The rows are grouped in 4 different ways at once. Each group adds its own fixed numbers to the row, and there is some noise. The rows also spread widely along 12 directions, which tell nothing about the answers.
In the rows, zero is written as 128.
Some rows, each with its group in each grouping after it:
[123 171 164 120 109 110  88 116 154 114 124  88 161 107 104 136  77 131
 150 125 119 156  89 100 112] : z_672 suvi (3) H
[114 141  82 134 119 102 164 111 128  93 123 115 145 113 127 130 145 132
 116 109 131 142 122 116 128] : z_672 Tufam (1) G
[114 115 112 148 151 119 114 145 103  87 140 211 103 117  87  82 143 142
  92 159 215 105 168 126 136] : z_214 Zulam (2) N
[162 150 109 128 133  95 119 137 104 165 123 168 147 122  75 133 111 165
 137 113 112 117 159 166  83] : z_263 Tufam (1) N
[162 120 190 118 127 153  96 145 107 148 114 155 176 125 147 112  91 133
 146 149  86 121 158  91 187] : z_160 Zulam (0) Y
[153 117 189 126 129 147  83 130 158 152 139 146 123 145 115 139  98 119
 148 127  98 110 132 126 151] : z_160 Pekot (0) H
[137 166 153 127 132 116  74 120 120 115 101 122 155 105 132 122  59 133
 151 138 120 150 115 123 106] : z_204 suvi (3) M
[145 109 169  92 167 146  88 141 200 141 103 124  88 152 163 131 155 106
 171 121  94 111  89 137 144] : z_214 Pekot (2) V
[ 81 119  70 142  87 105 174 104 157 126 126 103 113 107 140 156 135 112
  89 122 114 130  93 143 120] : z_263 Pekot (1) M
[157  62 118 136 176 165 133 152  59 158 111 195 101 160 157  89 159 111
 156 132 129  60 153 135 148] : z_204 Tufam (1) V
[110 131 177 127 115 112 125 131 197 111 153  87 152 157 177 151 128 145
 103  96  96 121  90 105 199] : z_263 suvi (1) Y
[113 135 144 139 155 117 114 112 147  77 131 108 135 137  89 107 149 131
 138  86 191 125  87  85 129] : z_214 Pekot (1) G
[113  86 151 122 126 174 131 110 133  92 114 158 110 131  93 123 165  69
 137 129 164 110 138  58 130] : z_204 Tufam (0) H
[146 162 155  93 161  85  85 173 165 101  89 155 132 128 145 114 128 150
 132 134 139 138 128 139 129] : z_263 Zulam (1) V
[104 126 136 180 111 127 119  88 106 124 121 151 113 115  93 145  98 111
  84 115 142 115 119 119 153] : z_204 Tufam (0) M
[132 106 130 112 135 144 168 128 104 105  54 159 157 173 161 143 155 101
  80  73 123 104 127  64 191] : z_263 Pekot (1) G
[157 134 132 115 143  93 148 178 101 144 103 215 146 158 168 106 148 158
  79 128 123  89 150 136 214] : z_204 Tufam (0) H
[177 143 128  68 145 128 117 164 163 138 110 164 158 110 165 103 137 127
 196 164  62 159 188 135 122] : z_672 Tufam (1) N
[154 123  78 115 155 127 127 133  91 166 109 122 140 118 112 104 141 138
 200 108 116 117 111 161  69] : z_672 Pekot (3) M
[128 147  97 131 105 113 145 127  77  99 142 129 185  82 148  95  80 148
 140 160 118 160 143 104 120] : z_214 suvi (1) H
[124 134 103 162  94 107 112 105 139 113 198  96 128 104 156 143  67 166
 120 155  82 143 133 181 112] : z_160 Tufam (2) V
[146 161 100  98 122  89 146 135 120 142  99  99 190 111 126 131 129 167
 144  97 100 143  96 130 100] : z_214 Zulam (1) M
[116 136 149 113 135  92 130 155 151 154  86 134 134 142 143 118 154 131
 107 119 138 100  67 113 174] : z_263 Pekot (0) M
[130 109 150  71  70 126 179 161 186 162 125 157 167 170 217 170 127 125
  58 148  39  94 143  99 195] : z_214 suvi (3) M
[105 133 106  82  72  96 172 134 199 175 116  79 143 104 171 156 136 114
 124 168  55 129  65 126 111] : z_214 Tufam (1) N
[ 78  91 115 166  87 142 180 123 124  75 222 131 156 135 157  97 154 138
  91 134 148 110 143  73 216] : z_204 suvi (3) H
[125 131 182 150 146 114 104 143 139 140 120 157 129 158 132 113 132 133
  95 105 146  93  98 110 216] : z_672 Pekot (0) M
[118 138 107 127 126 103 128 136 181 127 149 142 116 106 144 129 137 145
 113 154 100 138 134 157 158] : z_214 Zulam (2) G
[132 175 197 131  93 114  84 119 173 109 131 136 168 125  89 156  65 135
 102 113 106 154 137  90 161] : z_263 Pekot (3) H
[123 146 111  96 110 121 145 124 102  87  64 131 168 101 142 115  99 117
 116 140 145 155 107  75 110] : z_214 Pekot (2) Y
[142 100 128 142 153 166 106 122  99 119 136 170 122 136 109  94 127 124
 161 125 145 113 153 123 122] : z_204 Pekot (2) N
[155 145 129 137 125 134  76 117 110 119 123 137 150  99 138 137  42 142
 143 146  91 147 159 162  81] : z_204 Zulam (1) M
[156 125 100 106 118 137 132 126 158 128 102 203 102 134 122 175 106 105
 105 116  81 141 201 170 105] : z_672 Pekot (1) H
[141 118  68 117  94 137 174 112 134 163 145 126 154 107 119 141 140 131
 163 129  50 153 161 138 123] : z_160 Pekot (2) G
[128 115 185 127 125 145  96 134 118 117 109 151 135 137 104 121 110 105
 117 141 149 109 130  75 144] : z_160 Zulam (1) V

New rows, each followed by its group in each grouping:
[136 103 102 114 117 140 144 124 109 132  98 154 120 148 136 149 122 112
  94 135 115  95 138 123 100] : z_672 Tufam (2) G
[140 156 154 140 120 123 135 121 167 116 142 155 169 132 124 130 142 143
 117  95  82 166 168  94 246] : z_160 Pekot (2) G
[142  53 113 148 168 217 106 103  63  94 139 115 116 120 174  82 112  88
 231 136 117 121 144 114  95] : z_204 Pekot (1) V
[128 122 103 136 123 111 120 107 191 123 168 109 104 145 142 172 120 151
 120  96  89 118 117 199  91] : z_204 Tufam (1) N
[145 125 138 141 140 151 107 111  95 111 110 151 143  98 115 106  99 108
 170 130 118 157 155 104 151] : z_160 Pekot (0) H
[167 131 132  78 127 121 115 147 104 162  12 192 127 134 144 171  85 102
  93 138  89 112 138 144 105] : z_160 Zulam (0) H
[116 136  98 134 125 117 145 108 168 105 136 108 148 121 153 147 154 154
 125  87  86 157 113 146 172] : z_204 Zulam (2) N
[114 173 196 124 129 109  71 135 147  73 114 108 169 108 138  95  78 126
 136 153 168 155  92  65 144] : z_204 suvi (1) M
[160 102 147 112 148 127 114 177  91 197  80 219 111 166 134 119 119 133
  73 161 126  45 135 140 157] : z_214 Zulam (2) G
[ 61  91 127 201  92 146 162  82 113 121 179 119 110 113  72 129 148  99
 100 110 150 112 114  77 186] : z_263 suvi (1) V
[ 84 106 118 108 107 166 151 101 210  56 132 100 133  98 215 132 145  73
 156 149  73 186 139  78 185] : z_204 suvi (3) N
[163 149 128 107 128 110 134 135 166 127 149 112 180 144 137 145 139 170
 159  65  67 150 135 141 149] : z_263 Pekot (1) H
[121 131 112 149 150 120 131 128 119  77 124 211 119 125  91  95 152 132
  99 119 186 142 183 113 182] : z_160 Pekot (2) N
[ 54 103  72 137  93 106 173 109 178  92 162  94  88  94  75 132 190 104
 104 142 200 116  66 108  85] : z_214 Zulam (1) H
[149 128 155 104 153 130  88 134 154 111 121 122 143 146 100 127 132 138
 171  94 145 119 120 122  79] : z_263 Pekot (0) M
[ 82  95  90 148 130 133 176 122 119  97 173  78 144 110 117  68 213 128
 171 111 172 126  71  73 167] : z_263 Pekot (2) H
[ 84 118 115 162  94 105 141 137 105 139 163 141 125 125  99  94 120 135
  79 162 192  79  91 109 134] : z_672 Pekot (3) M
[163 148 143 120 127 135 119 118 153 112 145 156 168 130  96 137 112 143
 150  95  90 157 184 109 140] : z_214 Pekot (1) G
[121  83 149 145 155 154  82 137 178  71 193  97 111 145 209 114 117 139
 141 144 122 105 135 152 146] : z_263 Zulam (1) M
[111 115  88 129 102 130 176 119  71 112 142 137 170 104  85  97 133 126
 135 142 165 121 142  67  93] : z_214 suvi (1) G
[124 148 111  96  90 101 169 131 152 120 108 116 188 137 146 148 132 148
 106  95  89 144 112 100 144] : z_263 Pekot (3) N
[144  76 115 147 163 177 123 106 109 126 124 165  98 155  84 135 162 114
 154  65 138 101 161 137 121] : z_263 Pekot (2) Y
[135 136 154 113 143 116 116 147 151 124 128 133 161 140 145 113 143 144
 147 108 116 125 130 106 171] : z_263 suvi (3) M
[110 177 144  93 116  84 114 145 203  48 129 150 151 114 112 113 131 140
 102 139 185 165 137  87 129] : z_214 Pekot (3) M
[ 94  96 115 146 123 151 126 109 195  92 201  86 114 118 153 119 171 128
 150 129 121 134 113 130 156] : z_204 Zulam (2) M
[144 160 132 110 110  93 120 132 152 158  69 171 122 113 101 171  94 120
  95 130  92 135 147 148 113] : z_263 Tufam (1) Y
[112 128  93 118 120 134 158 116 143 121  91 125 139  96 134 119 154  99
 151 132  97 161 125  94 156] : z_263 Pekot (2) G
[128 124 139 131 127 125  88 139 167 140 156 150 100 120 158 125  84 124
 139 177 104 119 145 172 109] : z_204 suvi (1) M
[158 113 106 137 171 134 100 137  85 124 112 156 130 137 130 113 121 154
 142 115 127 104 150 158 115] : z_263 Zulam (2) G
[197 147 159 145 188 152  87 128  84 119 155 188 191 145  91  90 133 175
 207  51 103 151 222 119 187] : z_204 suvi (3) M
[110 179 116 116  99  89 121 118 145 109  73 171 124  70  61 141 115 111
  99 154 143 182 147 110 117] : z_160 Zulam (2) V
[114 110  42 165 103 141 208  72  42 150  60 120 161 103 143 157 128 104
 110  61  65 147 116 118 166] : z_263 Pekot (1) M
[119 133 114 161 151 118 106  97 141 118 137  78 132 120 130 132 116 146
 162  74 109 143  80 157 131] : z_263 Pekot (1) N
[117 130 116 123 100  92 133 140 139 179 120 118 143 138 137 155 108 159
  89 126  93  90  83 161 123] : z_263 Zulam (3) N
[129 110 171  96 121 147 108 145 167 124 107 153 127 161 136 139 140 114
  97 134 134  93 118 100 138] : z_204 Zulam (2) M
[103 106  93 112 135 130 131 138 123  87  95 156  96  93 157 101 131  98
 128 185 160 127 127 118 104] : z_214 Zulam (3) V
[100 165 144 102  86  99 124 112 228  71 132 104 138 117 131 177 116 123
  90 116 106 177 117 108 134] : z_263 suvi (2) H
[149  79 188 143 160 194  67 110  98  89 141 134 123 181 126 124  90 111
 153  90 148  81 135  95 112] : z_672 Pekot (3) V
[160 106 136 109 190 134  95 159 136 143 117 103 139 153 199  89 150 148
 204 107  99 102  92 152 148] : z_263 Pekot (3) M
[126 109  84 143 115 151 143  87 145  51 201 109 147 106 136 136 115 140
 169 117 103 174 200 131 104] : z_160 suvi (0) G
[109 135  99  99 126 123 100 133 174  96 115 122 114  78 136 112 116 111
 174 185 134 158 123 142  61] : z_204 Zulam (3) N
[102 115 104 129 117 132 161 115 136 111  93 140 128 121 140 130 161 101
 102 111 126 137 121  95 174] : z_263 Pekot (2) M
[129 124 128 163 164 148 112  90 128 150 143 103 121 100  50 104 168 127
 213  70 130 147  96 121 149] : z_214 Pekot (2) Y
[ 84 146 131 106  85  90 108 150 231  66 192 113 116 102 108 114 117 130
 115 198 188 140 125 119  54] : z_263 Pekot (1) M
[128 189 166 109 156  76  96 151 160 117  60 138 143 108 138 101 126 130
 131 122 143 155  65  99 199] : z_214 Pekot (3) H
[107 134  96 113  99 103 153 125 170 109 141  67 160  97 224 125 109 142
 140 151  72 156  76 137 146] : z_214 Pekot (0) M
[128 150 169 122 125 106 113 149 165 105 168 123 168 119 155  99 112 159
 140 144 121 142 130  99 181] : z_214 suvi (1) Y
[115  77 145 129 174 172  89 105 153  77 133  80 100 143 134 110 156  98
 197  95 167 109  87 108  88] : z_263 Pekot (0) M
[ 98 128 130 160 145 134 110 107 159 113 125 150  88  83 101 103 137  95
 152 137 147 151 125 115 181] : z_214 Pekot (3) Y
[ 98 109  54 136  83 118 209 132 102 131 126 187 153 104 129 128 161 132
  72 140 107 127 181 114 176] : z_263 Zulam (3) N
[ 87 102  76 177 123 115 152 123 103 132 162 153  97 111 111  92 137 130
 113 151 174  99 107 150 131] : z_204 Pekot (1) N
[119 134  71 147 105 122 180  99 129 109 160 120 175 105  90 142 171 159
 127  75  91 162 163 115 162] : z_263 Zulam (2) G
[156 143 147 113 109 121 128 128 151 153 119 114 173 142 181 157  95 141
 126 117  33 130 124 126 167] : z_204 Tufam (1) G
[161 112 158 117 148 158  88 121 155  90 148 134 140 158 133 136 110 129
 159  98 120 130 167 129 107] : z_160 Pekot (1) M
[106 153 116 123 111 110 151 110 173  61 143 115 166  97 149 127 135 130
 126 114 116 186 146  90 167] : z_214 suvi (1) M
[141 125 158  57 117 152 118 133 216 135 118  90 147 128 131 151 159  99
 217 118  57 156 127  92  92] : z_263 suvi (3) V
[161 165 126 127 183  98  84 142 134 154 118  97 152 111 143  88 123 170
 217 100  96 149  82 174 134] : z_672 Pekot (1) N
[147  70 120 166 156 158  93 145  78 203 180 127 108 146 173  81  99 148
 185 159 100  50 100 188 127] : z_204 Pekot (3) M
[128 115 136 153 110 139 119 119 103 150 142 155 136 125 125 123  74 126
 110 152 106 102 139 118 150] : z_214 Pekot (3) G
[127 164 133 118 119  92 110 136 143 110 106 144 147 129 121 131  97 143
 100 121 145 132 114 128 120] : z_672 Pekot (3) M
[120  90 168 162 132 179  78  90 164 109 158 104 106 142 172 146  73 100
 146 121  83 119 114 136 150] : z_204 Pekot (1) N
[109 116  90 145 123 137 137 124  78  77 126 150 149  94 134  81 109 119
 137 156 165 140 160  95 124] : z_263 Pekot (3) M
[133 139 104 114 108  91 157 147 119 206  91 159 131 130  84 151 150 143
 109 109 101  97  96 154 117] : z_204 Zulam (1) V
[113  81 110 104 128 144 155 140 129 116 108 141 113 130 140 106 163  98
 144 149 164 103 113  99 112] : z_160 Pekot (0) Y
[144 150 107  94 141 114 144 135 167 133  82 175 127 121  99 143 165 107
 146 105 104 155 168 123 129] : z_672 suvi (1) G
[106 140 133 143  92 111 128 105 124 111 128 126 131 123  89 151 101 122
  92 121 145 119 105 106 101] : z_204 Tufam (1) V
[180 118  95  71 174 129 116 148 126 194  55 154 109 124 121 120 166 115
 211 132  85 120 125 174  64] : z_160 Tufam (2) N
[135  84 118 142 123 143 154 139  71 182 117 165 135 160 159 120 112 130
  96 132 102  56 115 122 170] : z_214 Pekot (3) G
[129 123 116 133 134 146  97 120  75 147  88 144 127  94 101  95  80  99
 173 164 142 120 112 119  74] : z_672 Pekot (3) N
[131 135 128 112 154 114 146 130 113  95  96 155 153 137  93 101 197 132
 122  87 184 122 119  70 160] : z_214 Tufam (2) M
[142 159 102 111 121 119 131 107 134  87  85 152 160 102 139 148  95 128
 123 102  95 181 161 124 128] : z_214 Pekot (3) M
[134 118 101 151 128 142 141 119  74 101 132 148 167 111 135  99 109 133
 139 120 127 140 167 106 144] : z_263 Pekot (1) M
[145 132 152 120 137 124 119 147  86 172  97 145 156 147  97 101 133 137
 158 108 134  94  87  99 136] : z_204 Pekot (3) V
[130  81 165 127 140 156 153 139 127 134 154 177 133 171 105 113 185 125
 122  92 150  77 150  76 194] : z_214 suvi (0) Y
[ 69 112 109 135  90 109 140 125 147 123 125 133  85 105  98 120 126  90
  86 194 190  93  81 112  75] : z_204 Tufam (1) N
[116 175 134 138 118 115  88 106 143 110 104 105 149  49 129 112  78 121
 152 168 100 194 114 113 143] : z_214 Zulam (2) M
[108 143 133 163 135 106 111 119  92  85 129 125 149 109 100  96 120 155
 103 117 194 132 103 100 165] : z_160 Zulam (2) Y
[152 114 144 104 166 137 128 122 147 123  77 130 134 168 122 149 184 114
 142  48 121 109 121 107 140] : z_263 Tufam (1) M
[132 149  33 102  96 101 172 148 143  77 154 204 148  72 181 113 100 148
 125 196  86 193 248 173 102] : z_204 suvi (1) N
[126 159 147 142 122 103  99 132 111 116 162 103 179 116  62  87 104 166
 160 124 172 124 103  87 103] : z_263 Pekot (3) G
[152 152 128 146 173 109  74 140 145 122 144 132 133 104 152  91 106 162
 188 125 103 153 141 173 157] : z_263 Pekot (3) M
[106 116 120  99  74 129 146 135 154 133 154 109 142 102 133 116 113 115
 147 187 113 122 106  94  84] : z_214 Pekot (3) V
[153 128 155 124 159 143  83 111 104 179  68 113 128 141  76 133 113 108
 182  83 130 102  65 127  74] : z_204 Pekot (1) M
[ 75  95  83 137 122 136 147  99 118  91  91 103  96 121 142 122 139  92
 109 130 177 112  50 111  93] : z_204 Pekot (2) N
[100 138 108 163 132 113 129 109 136 124 167 107 123  87 100 103 151 141
 170 122 121 156 116 129 159] : z_263 suvi (2) V
[ 99 143 121 176  98 100 167 101  82 184 106 108 170 116  85 133 124 140
  98  78 106 118  62 100 196] : z_263 Pekot (1) N
[126 125 142 149  99 141 100  97  97 154 128  90 144  90 136 131  50 123
 140 166  87 123  89 121 107] : z_214 Tufam (2) Y
[137  95 156 105 162 147  66 149 214  93 169 113  92 151 184 116 116 126
 177 155 124 109 127 166  84] : z_263 Pekot (1) N
[131 105 120 151 133 156 123 115 137  84 179 131 135 123 157 111 120 128
 158 120 108 143 156 128 157] : z_204 Pekot (1) H
[129 125 101 149 128 126 147 126  97 123 158 128 155 117 122  93 138 151
 168 111 123 134 124 124 140] : z_204 Pekot (1) V
[127 125 120 157 125 143 136  93  86  93 144  98 172 115 122 110 121 144
 158  88 115 158 122  91 163] : z_160 Pekot (2) V
[ 53  89  80 112 100 126 200 115 174  69 110  92 113 138 133 146 224  95
  71 105 180 106  69  64 142] : z_263 Zulam (2) G
[153 137 174 115 138 109  82 128 173 186 122 142  97 138  59 157 124 128
 147 113 114  93  96 158  93] : z_214 Tufam (0) H
[153 149 108 117 140 119 150 110 106 113  96 137 180 137 115 144 144 152
 146  46 106 152 139 122 136] : z_204 suvi (0) M
[114 121  52 170 140 123 175  90  79 135  93 107 137  84 137 121 143 123
 158  76  94 158 104 142 167] : z_263 Pekot (1) Y
[111 153  91 130  76  81 184 114 134 149  95 133 145 123 135 175 115 133
  62 102  80 141 102 136 163] : z_160 Pekot (1) V
[138 115 135 120 146 150 125 131  85  79 122 121 174 134 157  94 116 134
 157 114 150 128 135  80 127] : z_672 suvi (1) Y
[ 89 110  91 163 103 126 186 116  99  89 137 150 149 109 160 117 133 125
  82 124 130 136 154  93 207] : z_263 suvi (1) Y
[145 154 166 127 132 124 114 123 120 142  81 164 150 136 107 143 109 117
 118  91 106 136 128 100 179] : z_204 suvi (1) H
[145 134 212 122 172 141  42 127 154 120 120  74 147 129 145  95  94 129
 203 123 132 124  56 100 132] : z_214 Pekot (0) M
